The same things were measured in two ways. Each way mixes the same 12 hidden numbers, adds some noise and spreads widely along 7 directions of its own, which tell nothing about the thing.
In the rows, 128 means zero.
Some things both ways: the first way, then the second way.
[118 149 162 128 115 123 110 116 126 165 111 132 111 122 110 151 116 127
  87 150 134]
[ 95 134  63  84  89 149 124 115 183 138  98 152 159 169 116 123 106 120
  74 106 130 115 197 141 102 122 135 135 127  76 154]

[116 121 113 114 146 117 121 103 122 130 149 111 140 113 144 151 129 134
  86 152 116]
[121 125 132 155 126 111 131 114 140  92 102 108 130 145 156 174 154 104
 131 140 112 124 121  86 114 121 100 131 121 137 124]

[137  95  77 139 160 103 123 140  84  35  42 140 154  89 108 119 112 189
 189 134 140]
[181 131 108 103 111 153 125 137 114 119 131 132 122  91 119 154  82 138
  99 148 129 125 135 133 137 124 100 100 105 148 154]

[118 129 130 109 121 159 123 117 129 125 125 141 138 134 169 168 144 124
 127 145 133]
[161 149 134 142 108 153 148 141 106 144 140 102 103 134 152 160  73 140
 130 157 126 148 122 102  93 149  84  89 107 124 121]

[ 97 144 157 145 201 126 169 101 143 183 209  82 205  59 151 128 154  77
  81 144 216]
[103 126  55 143 131 107 114 130  79 162 140 144 131 151 147 111 125 120
 108 115 147 115 136  99  79 117 118 138 157 114 113]

[146 184 112  91 199 136 148 120 119 147 143  71 124  88 173 163  81  82
  70 135 181]
[151 126 116  58 111 126 142 145 174  95  68 127  96 122  93 140 119 132
  95 181 107 147 119 152  84 118 115 183 127 157 177]

[144 140 138 132 125 158 120 140 162 170 105 145 120  65 191 170  99  57
 130 143 167]
[140  93 110 210 127 154 107 134 122 128 159 139 164 144 152 143 134 127
 120 123 123 118 161  95 155 125 125  88 111 101 102]

[102 130 106 108 114  84 130  99 124 169  97 170 152 148 130 132 141 118
 140 126 132]
[132 119 144 114 119 162 139 137 156 141 134 134 140 135 115 111 113 148
 118 138 119 138 133 162 145 143 152 128 113 102 134]

[ 89 161 156 122 144 130 130 119 133 152 132 122 137 118 136 162 146 114
 101 146 145]
[148 120 125 123  97 149 138 153 158 112 141  77 130 143 131 164  97 108
  94 127 118 133 137 113 127 173  89 121 106 142 123]

[126 117 104  70  90  92 148  79  73 163  92 192 138 178 118 112 149 132
 110 119 129]
[150 136 123 144 145 162 143 162 118 128 114 127 124 133 139 127 132 127
 143 173 123 167 131 126 101 118 141 125 125 138 130]

[ 97 113 136 111 133 110 106 113 106 175  95 166 138 109 143 155 133 130
 101 136 159]
[151 117 140 112  96 161 129 113 188 119 115 135 127 143 114 144 128 146
  87 157 120 145 149 176 163 130 144  90 112  78 133]

[125  92  70  85 167  37 136  89  90 167  98 166 190 120  67  91 131 178
 112 109 172]
[162 125 121 117 143 152 131 199 200 110 135 122 160 162 153 127 115 111
  67 185 122 127 177 136 108 126 141 118  77 153 114]

[ 80  73  53 124 109  38 106 113 116 152  30 188 160 191 156 115 150 154
 189 133  94]
[129 150 143  66  69 175 169 133  96 121 136  99 109  87  99 157  55 142
 134 115 149 108 113 137 154 159  85 128 123 110 181]

[ 99 155 109  99 108 103 102 115 123 111  77 174  67 195 181 188 126 132
 167 147 130]
[160  65 154 170 136 118 114  95 140 116 109 116 124  90 134 137 163 122
 171 132  94 145 108 131 164 124 123 138 122 137 128]

[128 194 136 100 206 139 167 109  95 128 138 105 169  81  83 139 125 180
 109 142 171]
[163  96 148 171 135 142 132 145 174 115  93 151 142 129 131 103 154 139
 144 181  96 158 153 142 134  91 160 129 128 119 149]

[ 65 158 173 147  59 142 104 121 153 105 101 141  74 121 116 174 118 128
 145 156 119]
[113 114  74  48 140 194 123 159 173 150  96 134 118 153 114  98 101 107
  90 130 133 139 183 168  33 115 151 198 102 148 156]

[107 110 149 150 136  97  64 123  94 191 100 163 121  79 123 226 134 138
  99 152 196]
[140  96  92 100 135 119 119  97 111 128  71 147 152  99  95 100 169 118
 117 136 112 155 131 150 123  82 165 170 156 137 177]

[101 175 146 105  81 106 107 105  76 107  66 138  71 207 112 178 123 138
 125 126 115]
[142 115 101  65 117 139 128 132 160 122 111  93 152 128 112 139 111  93
  81 118 119 133 149 129 107 150 112 159 109 159 154]

[ 64 208 155  60 153 153 208  67 141 132 157  94 194 192 207 125 134  95
 119 133 123]
[134 136 153 105  66 177 147 104 233 134  99 148 122 169 108 142  88 176
  95 154 116 136 163 185 149 137 139  75 105  24 148]

[ 91  83 112 135 145 137 154 125 177 118 138 133 214  73 171  69 140  75
 128 118 141]
[133 126 119  88 110 141 135 122 104 130 118 169  62  82  91 125 101 166
 154 160 134 163 101 177 136 154 121 166 142 109 141]

[ 90  72 111 135 153  87 126 112 166 156 101 117 194  72 136 111 129 126
 155 134 146]
[120 109  94 120 122 161 127 163 169 135 122 176 137 154 127 115 135 152
 116 174 132 125 173 153 122 113 151 133 113  76 117]

[ 61 150 122 121 206  98 190 103 119 121 176  61 222  95 159 150 166 150
 131 157 145]
[136 124 162 134 140 111 158 150 107 142 130  80 128 134 148 133 143 133
 147 149 127 122  58 119 120 132 127 124 127 137 118]

[115 162 158 147 131 125 101 123 113 120 101 120  81 108 140 183 104 136
 125 161 140]
[187 118 124 124 160 172 114 199 183  70 127 108 115 100 138 186 145  92
 127 164 114 129 127 108 130 133  85 130 107 223 137]

[126 131 189  89  92 161  99 116 140 189 135 157 105 105 126 190 117 114
  51 147 152]
[144 112 108 158 106 130 127 105 142 136 105 114 138 146 126 141 118 123
 114 131 120 149 145 102 109 135 107 107 139  97 138]

[181 118 102 122 100 142 128 162 168 128  72 140  77  64 133 124  90  98
 145 143 137]
[154 106 122 116 121 168 145 167  89 146 133 131  67  86 108 123  94 156
 188 160 116 160  98 127  97 152  87 177 141 149 146]

[122 117 136 181 173 225 127 184 220  90 144 124 195  29 225 123 118  70
 146 151 157]
[155 132 125 158 166 106 120 141  89 116 135 143 111  63 129 110  91 115
 163 132 140 157 102 128 133 153 128 152 133 179 130]

[125  95 149 131  84 144 103 112 150 124  93 173 111  80 152 127 127 113
 126 156 133]
[163 148 105 140 152 164 117 152 115 135 138 112  97 114 128 157 104 113
 131 126 139 162 101 112  99 160  99 105 140 171 122]

[149 179 102  87 146 158 158 114 117 139 100 115 128 138 200 156  99  84
 124 137 158]
[149 138 113 150 138 148 137 156 132 113 111 101 156 149 154 140 104  96
  99 149 128 138 165  87  76 114 117 118 105 156 144]

[156  90 112 125 156 135 125 125 148 136 152 149 164  75 137 135 152 125
 134 144 181]
[153 125  90 140 132 107 130 132  85 166 126 134 120 124 146 102 100 135
 133 150 119 160 126 112  76 126 118 135 137 138 120]

[102 141 137 144 133  88 123 113 137 147  90 134 116 116 141 126 127 146
 121 177 139]
[138 165 142  94  98 173 136 121 174 181 173 114 105 136 114 159  58 169
 121  79 145 108  78 157 157 199  89  47 135  75 117]

Other things, the second way, with their names:
(418): [121 120  87  61 161 136 135 167 146 132  78  70 125 126 107 101 135  66
 113 105 131 155 109 144  50 137 147 219 149 208 165]
(82): [142 130 137 110 104 151 140  97 121 167 116 145  94 117 105 111  90 170
 133 139 132 150 107 164 117 127 128 114 149  82 155]
(13): [145 135 123  80  92 171 145 143 136 101 141 102 131 128 123 175  82 107
  84 149 132 121 168  84 109 155  48 131 109 148 162]
(366): [147 154 151 111 107 144 134  89 148 141 136 110 147 129 105 142  77 137
  70  94 141 114 104 140 151 144 117  69 136 106 164]
(403): [154 137 130  95 123 142 136 148 160 141 132 144 111 131 134 123 121 153
 110 171 116 140 125 171 131 124 137 115 119 121 121]
(124): [163 137 153 115 136 143 150 128 100 124 105  66 135 106 110 153  95 115
 113 126 138 147  73 116 107 146 122 117 113 161 161]
(176): [139 114 133 121 132 122 123 153 167 111 159  70 164 157 153 132 126  83
  47 111 127  96 133 130 131 136 127 124  99 172 118]
(200): [143 169 114 113 178 161 140 205 129  94 120 129 112 115 137 142 116  99
 134 168 139 159 117 123  90 141 134 156 112 203 128]
(485): [114 120 113 112  99 100 145  76  59 163  99 141 104  91 103  80 127 143
 163 125 134 159 102 145 122 112 130 168 202  93 174]
(379): [133 100  90 111 109 184 114 136 155 121 115 169 130 125 119 125 107 133
 104 141 131 103 194 137 108  86 117 141 118 109 170]
(113): [121 130 121 111 129 136 134 122 125 153 122 143 139 125 109  97 106 145
 117 118 133 130 112 158 123 127 160 138 136 109 148]
(232): [139 108 130 157 182 136 112 133 126 144 118 178 116 104 147 107 171 146
 181 163 133 134 105 150 133  92 160 125 136 120 114]
(145): [104  73 106 139 110  89 117  66  73 136 114 102 124  95  98  93 170  90
 140  76 136 136 101 117 139 128 107 193 219 130 167]
(184): [133 145 108  81 118 151 143 127 147 147 112  87 162 154 124 119  82  93
  65 119 151 132 166 114  73 137 114 123 126 129 167]
(388): [112 118 106 145 124 113 115  83  63 156 166 119 118 109 120 125 115 113
 128  84 153 141 101 101 136 176  89 132 175 119 117]
(104): [104 118 116 140 122 114 129 104 124 122 100 129 169 126 112 123 122 125
 114  92 132 100 116 126 139 114 156 140 126 105 159]
(9): [152 120 113 143 149 172 121 160 147 100 101 142 108 110 127 157 144 119
 159 158 115 149 131 120 115 116 117 139 129 159 146]
(128): [157 135 124  88 134 135 130  85 139 132  65 148 114  77  91 134 129 136
 166 130 110 175  99 153 132 126 129 138 155 135 180]
(188): [141 148 133 136 120 144 140 138 136 149 138 126 114 149 130 125 118 148
 119 147 122 166 110 153 129 150 143 100 134 106 108]
(319): [187 139 181 159 183 144 128 149 226 176 139 147 151 157 171  86 123 146
 132 189 109 183 142 165 124 136 173  56 103 112  86]
(33): [111 115  88 137 129 136 123 127  80 158 118 184  92  99 119 109 128 175
 184 124 128 120  95 161 128 101 153 151 145  94 129]
(441): [160 127 135 187 134 184 121 127 130 100 119 185 106  90 141 176 124 151
 197 165 117 149 150 104 155 115  99  87 116 111 135]
(329): [194  94 126 183  99 199 124 162 206  65  83 128 125 130 148 213 142 124
 156 188  77 145 195  79 132 101  70  86  92 132 154]
(396): [ 74  95  83 128  66  76 123  47  50 133 119 132 140  95  89 135 132 138
 135  46 120  96  89 120 181 142 113 171 171  81 155]
(481): [ 92 139  88 105 134 114 122 120 122 174 137 180 135 142 106  49 114 151
  92 109 152 124 125 191 121 115 192 152 170  86 135]
(49): [131 125  86 107 144 123 121 203 191 110 137 108 161 155 139 119 128  85
  74 131 130 103 154 123 106 137 130 153 122 174 125]
(279): [141 180 121 103 104 133 151 128  92 112 121  97 107 111 121 168  69 119
 110 119 140 129  96 102 108 148  80 114 140 155 166]
(316): [138 119 101 126 131 126 130 140 119 128 116 160 131 101 116 113 127 135
 151 158 127 162 139 141 142 141 140 150 139 119 128]
(147): [127 115  69 161 138 156 108 166 154 155 131 139 119 142 138 127 109 124
 149 103 132 119 141 112  90 140 112 124 142 122 115]
(341): [124  96  94 160 121 134 126 105  80 113  91 144 128 100 135 129 136 112
 170 134 109 163 163 109 113 109 133 174 124 130 144]
(81): [155  98 128 129 139 173 121 146 149 142 142 121 114 120 138 140 134 125
 152 143 116 150 131 132 125 148 109 125 115 137 113]
(59): [157 138 175  87 115 157 146 115 189 170 121 157  86 139  93 116 115 197
 131 177 105 181  80 196 138 163 141 103 138  73 124]
(415): [108 109  66 203  98 141 113 110 111 164 137 143 146 175 151 131 116 131
 127 103 123 134 178  79 101 132 107  97 145  61 105]
(54): [123 149 101  53 119 123 152 116 130 154  69 135 128 123  98  88  96 130
 116 146 135 166 134 159  72 125 152 172 148 114 178]
(256): [116 112 136 145 145 101 122  93 109 149 139 125 157 121 137 108 133 125
 124 105 133 125 104 139 151 139 156 127 122 111 111]
(90): [115  92 133 142 128 117 113 108 200 118 119  65 184 179 132 127 180  70
  65  81 109 120 133 127 142 138 145 131 143 136 127]
(324): [204  95 190 206 173 201 124 209 158  77 159 101 107 117 154 163 158 117
 138 189 104 142 104 113 143 112 113 102  99 210 121]
(217): [145 150 104  85 109 157 140 164 149 123 128 100 142 140 108 143 106 121
  72 125 125 137 122 154 131 149 140 119 118 144 141]
(190): [149 136  79 147 125 189 124 206 148  86 120 194 117 111 121 161 123 151
 158 176 102 142 169 128 142 118 127 137 107 139 133]
(433): [135 128 109 156 191 153 121 161 138 149 106 172 144 121 151 106 157 131
 191 150 115 156 132 132 106 104 173 135 122 141 115]

Some of these things the first way, each followed by its name:
[ 78 131 137 153 155 123 121  96 133 133 123  70 203 110  95 155 139 127
 139 134 146]	(13)
[144 107  67 148 198 115  92 132 131 153  85 123 145  92 213 157 122 103
 140 163 159]	(279)
[134 118 145 136 149 136 131 121 153 121 121 132 121  54 105 100 126 142
 164 150 145]	(145)
[ 31 185 133 104 181 114 184  84  97 104 113  77 218 117 176 177 142 126
 109 145 161]	(124)
[102 157 144 166 214 179 124 140 149 159 139  83 161  56 231 188 156  59
 146 167 185]	(188)
[ 83 147 104 147 161 118 103 102  96  89  50 117 147 141 134 145 122 159
 156 148 131]	(441)
[146 125 152 115  86 124 100 104 156 156 118 173  61 107 146 160 119 123
 151 169 102]	(90)
[142 111 139 125 123 142 102 156 113 154  71 151 120 107 117 135 119 114
  94 119 144]	(316)
[123 155 155 113 106 117 155 112  92 154 113 159 133 128 145 147 142 103
 102 140 132]	(217)
[127  91  93  97 138  83 106  75 137 109  50 151 111 152 131 108 138 152
 209 143 113]	(415)
[127 154 121 155 169 127 124 140 133 100  85 102 124  47 101 142  82 162
 159 150 168]	(379)
[103 180 168 151 112 143 167 133 133 132 131 112 130  77 126 144 134 103
 103 160 174]	(81)
[135 156 138 100 142 124 163  89 126 107 111 117 153  87 107 135 122 184
 117 173 135]	(329)
[146 154 133  82  67 141 103 146 138 149  78 174  57 156 192 186  68  92
  94 132  89]	(104)
[156  62  73  87  76  39  77 112 109 216  69 251  96 127  82 114 110 154
  86 122 140]	(113)
[190 150 103 120 150 169 173 133 147 106  98 120 152  43 178 106  68 100
 123 152 154]	(366)
[137 178 133  76 138 148 200  81 125 129 144  93 153 131 154 106 123  76
 109 126 146]	(59)
[178 125 122 140  98 126  92 153 110 185  71 177  78  63 134 168 102 121
  30 174 183]	(128)
[115  99 105 137 113 127 112 118 133 120  80 151 140 116 166 109 123 100
 136 137 106]	(200)
[128 159 127 147 118 112 117 134 115 179  94 145 101 109 153 169 128 107
  89 169 173]	(433)
